The rows are grouped in 2 ways, from coarse to fine. Each group lies inside one group of the grouping before and may be the whole of it. The rows also spread widely along 4 directions, which tell nothing about the answers.
Known rows, each followed by its group in each grouping:
[-14.6 -36.4  -4.5 -13.5  22.5   5.4  11.1 -23.8  -1.8  17.4   2.4 -18.5
   1.7 -41.5 -23.8  16.6  12.1  41.3 -37.7]  tetu K709
[-15.5   3.5  -7.4  22.1  18.7  -0.9 -36.2  24.6 -16.4   9.3  19.5  -4.9
  -7.2  26.0  -8.6   8.2 -24.6 -24.4  -8.7]  fif K756
[-10.5 -21.6  -3.0   6.8  45.2 -34.3  13.2  -8.8  -3.7  17.8   2.2  -4.0
  -7.2 -43.0 -20.9  13.7   9.5  20.2 -18.3]  tetu K341
[-21.2   7.8  17.3  27.8  30.8 -20.9 -29.7  14.8  -4.1  -7.3  18.0   1.3
 -11.7  -7.7 -10.5  -6.8 -33.8  -6.5   6.8]  semub K955
[  6.5 -18.6  -6.1 -16.6  27.0   2.3 -13.1 -18.1  13.4  -1.7  12.5  11.2
   6.1 -18.8 -27.7  10.6   1.5   5.9  -5.7]  semub K142
[  7.6 -13.5 -18.1  10.4  -5.5  28.2 -20.3   0.0 -16.3   0.7  18.7  -6.1
  10.9  24.1 -30.1  15.6 -17.5 -10.1 -20.8]  fif K698
[-12.4  16.1  -3.3   3.3  47.6   8.2 -12.4  16.0 -12.9  14.1   8.6  -0.5
  -2.5   6.7 -27.5  22.0  -4.4 -21.6 -13.4]  tetu K282
[-14.7 -14.2   5.9   5.9  17.5  25.5   3.2  -8.0 -14.8  12.2   8.1  -9.7
   1.2  -7.9  -7.1  14.1  -4.3  12.2 -23.8]  tetu K160
[-27.1 -31.9   6.0  15.0  -2.0 -22.1 -14.8   9.5  -7.5   1.2  32.2   6.2
 -22.6 -37.8  -4.0   6.1 -18.6  14.9 -28.6]  zag K329
[-17.8  -0.1   0.9   3.4  12.4  22.7 -27.3  16.3  -2.5   1.3  29.7  18.6
  -6.1  21.3   1.0   5.5 -28.1 -32.3  -8.7]  zag K3
[  0.1   2.5  -4.2 -29.4   1.1  57.9 -22.5  16.4   9.2   8.8   7.4  14.5
   2.5  12.9 -10.6   1.7 -23.8 -31.8  -7.5]  zag K531
[-14.7 -20.5  11.1  25.7   7.1   1.1   1.6  -6.0 -15.1   3.0  12.9  -4.5
  -9.1  -4.6 -15.6  15.2 -21.7   6.4 -23.3]  tetu K341
[ 17.5   0.3 -33.3 -11.9  32.1  15.3 -24.0  18.9  -1.1  19.0  17.0   2.9
  18.9  17.8 -37.3  23.0  -2.1 -25.1  -7.4]  fif K698
[-14.4 -10.7   2.0  -9.4  19.4  -3.1 -22.8  23.1  -0.9  18.0  15.1   1.6
 -20.1 -34.5   4.4  -8.7 -13.0   3.6  -6.5]  zag K531
[-36.0  -7.2   3.8  31.9  22.9 -12.7  -6.7   1.3 -19.8   7.5  20.9  -3.2
  -7.6   2.8 -22.1  18.0 -13.7  -7.0 -19.9]  tetu K709
[-10.7 -11.3 -11.1   7.7  14.3  10.0  -7.8  -6.0   6.7   0.2  35.8  32.2
   9.0   7.6 -27.1  25.3  -4.1 -20.7 -23.2]  zag K3
[-26.2 -30.1  18.6  32.0  -1.9   2.4 -14.7  -9.4 -28.7  -6.5  13.9  -6.6
 -16.4 -12.3  -7.0  14.1 -12.4  25.3 -33.3]  tetu K282
[ -2.3  -4.1 -14.6 -36.7  58.8  13.7   6.1  -5.6   4.8  36.7  -6.7 -18.5
   6.0 -39.2 -23.7  15.1  17.0  19.6 -21.7]  tetu K709

New rows, each followed by its group in each grouping:
[-19.3 -20.0  -7.7  10.6   9.2   0.7 -13.5  -5.4   4.8   0.8  34.2  25.0
   1.6   0.2 -18.7  19.5  -0.3  -9.2 -19.7]  zag K3
[ -4.4  -2.2  -9.0  21.4  19.1 -13.0 -31.4  29.9 -22.1  16.9  25.6 -15.0
  -9.6  16.4 -14.6   5.8 -26.8 -21.5  -0.7]  fif K698
[-13.1  13.1  -9.5  -1.4  27.4  16.4 -22.8  22.1   6.9   8.7  28.4  27.7
  -1.1  27.9 -10.3  19.7 -17.3 -50.1  -6.5]  zag K3
[ -8.9  -9.7   0.4   9.5  31.3 -18.5 -31.0  33.8 -22.0  24.7  10.6 -40.2
 -25.7 -18.9  10.7 -18.3 -20.1   8.2   0.8]  fif K698
[-30.1   3.5  -3.3  22.5  23.7 -28.9 -24.7  32.0  -2.2   6.9  33.7  21.0
 -19.0  -0.3 -19.4   6.7 -21.6 -29.2  -1.2]  zag K531
[-18.0 -17.7  -4.2  21.7  13.2 -22.4 -16.4  13.5   3.9  -1.6  27.7  20.2
 -12.5 -13.9 -25.4  10.9  -8.9 -10.9 -11.7]  zag K531
[-11.6  -3.5  18.2   9.5  11.1  16.3 -38.3   3.1  -9.9 -11.3  16.7   0.6
 -10.4  21.7  -6.2  -8.5 -32.4 -21.4   9.0]  semub K142
[-15.1 -37.5   7.1  15.2 -39.6  23.0 -15.0 -16.2  -4.0 -15.8  34.0  16.6
  -9.5 -12.7 -11.0   9.6 -29.3  13.1 -45.4]  zag K329
[-20.3 -15.8  15.0   5.7  -9.2  19.2 -23.9  20.1 -15.9   2.1  27.4  -8.8
 -25.5 -13.2  15.0 -11.8 -35.6  -1.3 -25.9]  zag K329
[-14.4 -12.9   6.0  -5.9  -8.0  25.6 -15.3  16.3  -6.5   1.1  25.5   7.7
 -20.9  -6.9   6.9  -2.9 -31.0  -5.3 -27.3]  zag K329
[-21.6  17.6  24.0  34.1   4.2   8.9 -47.1  15.9 -16.6 -25.7  32.3  14.5
 -16.5  57.8  -7.7  -3.3 -51.9 -51.4  10.6]  semub K142
[ -2.0  11.0  13.8 -17.2  33.1  17.0 -27.5   9.5   3.6   5.0  -5.0 -17.5
 -11.6 -18.2  -1.0 -11.0 -31.4  -1.5   9.6]  semub K955
[ -3.2 -11.0  -4.6 -10.0   5.8  30.4 -20.6   2.2  10.2   2.5  18.4  18.5
  -2.5  -7.4 -18.1  10.3 -18.1 -13.2 -13.3]  zag K531
[-25.1  -4.5   0.3   7.2  10.2  -3.2 -18.2  33.4  -5.3   4.3  27.7   7.6
 -16.2  -3.7  -7.6   3.8 -20.6 -25.0 -14.9]  zag K329
[  1.4  -4.4  -8.7  -0.4  31.3  15.2   7.9  -3.8  -0.7  13.2   1.3   8.5
  11.4   5.1 -31.2  24.8  -2.8 -19.6 -19.3]  tetu K341
[-15.6  -5.6   6.3  21.1  26.9 -29.8 -24.4   0.7  -4.4 -17.6  25.9  13.0
  -6.5   5.9 -27.0   2.5 -17.8 -13.5   2.1]  semub K142
[ -2.7 -46.4  -4.4  12.6 -26.4  12.3  -3.2 -25.5   5.2 -20.7  29.8  29.4
   3.1 -20.0 -35.6  23.5  -4.0  12.6 -38.0]  zag K531
[ -6.8 -19.1   4.1  -9.9 -13.1  38.1 -20.5   0.4  -3.2   2.0  14.5   3.2
 -11.7 -16.1  -4.0  -1.4 -24.2   0.2 -16.8]  zag K531
[-13.0  27.0   6.5   5.5  42.6  -3.6 -34.8  16.5   0.6   1.1  12.3   4.5
  -6.6   5.1  -9.4  -4.8 -30.4 -32.2  22.9]  semub K955
[  0.3 -22.9 -11.3 -19.2   4.4  24.8  -7.8  -0.6  12.2   6.7  14.7  18.9
   5.5 -19.6 -21.8  16.9  -1.7  -9.4 -14.6]  zag K531
[ -1.9   9.1   0.3 -12.9  35.2  13.8 -27.8  -1.8   9.8  -2.7  14.7  18.5
   3.5  23.8 -26.6  10.2 -17.5 -33.7   5.1]  semub K142
